The groups are shells around one centre, one inside the other: the same stretched ball of 5 dimensions in 6 sizes.
Known rows, each followed by its group:
[-41 -25 -16   9  38 -21 -72  33  41  41] | X
[-50 -26  -7 -14  -4   6 -73  43  28  48] | J
[-52 -19  12  40  48 -23 -59 -21  30  13] | S
[-39 -28  11 -20  17   9 -51  19   0  40] | V
[-30 -15  31  -7  50 -27 -38 -20  12  21] | X
[-47 -29  41 -29  39   4 -48  -5  14  46] | X
[-53 -19  27  31  56 -24 -55 -32  33  16] | M
[-30 -29 -13   0  37  -1 -54  29   0  36] | J
[-44 -39  16 -41  33  19 -56  32  10  64] | S
[-38 -25 -26  25  40 -17 -69  30  28  32] | V
[-51 -33  15   5  52   2 -59   2  21  41] | W
[-29 -13   7  29  62 -39 -44 -20  16   7] | J
[-29 -24  -3  10  52 -14 -48   7   4  26] | W
[-60 -36 -23  16  29   2 -88  46  49  54] | J
[-33 -15  12 -18  11 -16 -52  14  16  31] | V
[-45 -15  26  21  48 -27 -49 -28  25  14] | W
[-44 -14 -12  33  27 -30 -68  10  37  18] | S
[-56 -33  18 -40  15   7 -73  38  45  68] | S
[-61 -45  -2 -28  23  25 -82  56  39  77] | M
[-61 -30  27 -28  -1  18 -66  19  26  53] | M
[-21 -22 -17  -1  41 -20 -53  30  10  32] | J
[-42 -21  27   5  40  -8 -44 -19   5  22] | X
[-49 -34 -18   6  41  -6 -78  42  43  53] | X
[-65 -44  -5 -22  17  24 -85  56  43  75] | M
[-33 -21  -1  28  58 -21 -48  -8   8  15] | S
[-39 -22  10 -22   6  -1 -56  23  13  39] | W
[-60 -40   5 -28  20  16 -79  46  43  71] | W
[-52 -21   4 -11   2  -9 -74  30  44  44] | S
[-52 -24  20  25  57 -15 -57 -19  28  25] | V
[-55 -22  -4  12  23 -21 -80  25  58  41] | J
[-39 -21  -7  14  23  -8 -57  14   9  24] | X
[-37 -28 -11 -29  10   0 -67  54  24  55] | J
[-28 -23 -25  22  49 -22 -58  25  14  26] | M
[-39 -22   6 -10   7   3 -53  17   2  32] | M
[-38 -36   7 -20  48   8 -53  23   7  51] | V
[-39 -36  10 -11  63   1 -52  13  11  48] | M
[-29 -24   9   2  53 -13 -43  -2   0  26] | W
[-66 -27   3   6  12  -4 -84  26  57  49] | V
[-27 -24  -1   0  61 -23 -50  12  17  34] | V
[-41 -25   0 -17  28 -15 -68  34  40  50] | X
[-48 -34  22 -35  20  21 -55  22   6  55] | S
[-37 -20  28 -25  37 -18 -50   3  27  40] | W

New rows. What belongs after each?
[-44 -33  -6   0  54 -10 -69  30  38  51] | X
[-32 -13   9  20  34 -22 -44 -14   3   8] | S
[-52 -29  12 -26   1  13 -65  30  20  51] | X
[-34 -22   3  11  64 -30 -55   4  31  31] | S
[-30 -31 -25  -5  41  -7 -64  48  18  48] | M
[-59 -36  21 -27  13  25 -65  24  18  57] | J
[-49 -12  16  24  28 -28 -60 -14  36  15] | X
[-52 -32  13  10  51   0 -59   0  21  38] | W
[-54 -35  12  -8  26  18 -62  16  13  46] | S
[-59 -35 -16   4  24   2 -86  47  50  57] | X
[-59 -19  15  34  38 -19 -66 -16  39  20] | V
[-47 -29  12  -1  32   7 -55   7   8  36] | W
[-43 -13  47  -6  36 -21 -41 -33  18  19] | M
[-50 -22 -12  15  10  -8 -73  27  33  33] | X
[-37 -13  16  26  49 -32 -47 -24  17   9] | W
[-42 -22  -3   5  40 -26 -68  21  45  39] | X
[-69 -30  25  -9  22  -1 -78  13  57  54] | S
[-34 -15   8 -11  11 -16 -53  13  16  28] | X
[-51 -31  22 -15  51  -7 -63  10  39  53] | W
[-64 -34 -14  10  13   9 -85  40  43  51] | S
[-36 -16   3  17  24 -13 -49  -2   3  14] | J
[-21 -23  11 -20  55 -20 -42  11   9  37] | J
[-44 -30 -29  26  43 -11 -75  36  33  39] | J
[-67 -34 -12  14  24   2 -91  40  58  55] | J
[-42 -11  21  28  52 -39 -52 -28  34  11] | J
[-39 -31   6 -30  41  -8 -63  35  35  59] | S
[-36 -18 -16  34  43 -28 -61   9  24  17] | X
[-54 -27  39 -19  40  -6 -56  -7  34  46] | W
[-55 -37  14 -39   4  26 -67  39  20  64] | J
[-39 -27  38 -39  35   1 -44   3   9  47] | X
[-68 -40  14 -20  24  18 -80  34  47  69] | V
[-41 -32  -4 -32  25  -3 -71  51  38  64] | J
[-59 -33  23  -8  48  -4 -68   8  46  53] | X
[-58 -43  -4 -11  37  18 -77  42  34  66] | S
[-66 -40  27 -33  20  25 -71  25  33  68] | J
[-53 -30  -1  12  53 -16 -75  20  52  47] | S
[-36 -19  42 -34  25  -6 -38  -9   4  34] | J
[-57 -23  40 -24  28 -10 -62  -1  46  48] | M
[-62 -39  -6  -4  15  22 -78  40  28  57] | M
[-44 -38 -19   0  38   8 -71  45  21  53] | S
[-47 -33 -20  17  43  -6 -74  35  34  44] | W
[-22 -26  -3 -13  55 -17 -48  22  10  39] | J
[-29 -10  15  -3  20 -24 -44  -4   8  16] | S
[-29 -20  -3  16  42 -14 -46   1  -2  17] | S
[-41 -28  -4 -25  17  -4 -69  45  34  56] | W
[-53 -22  48 -17  36  -7 -49 -21  26  36] | S
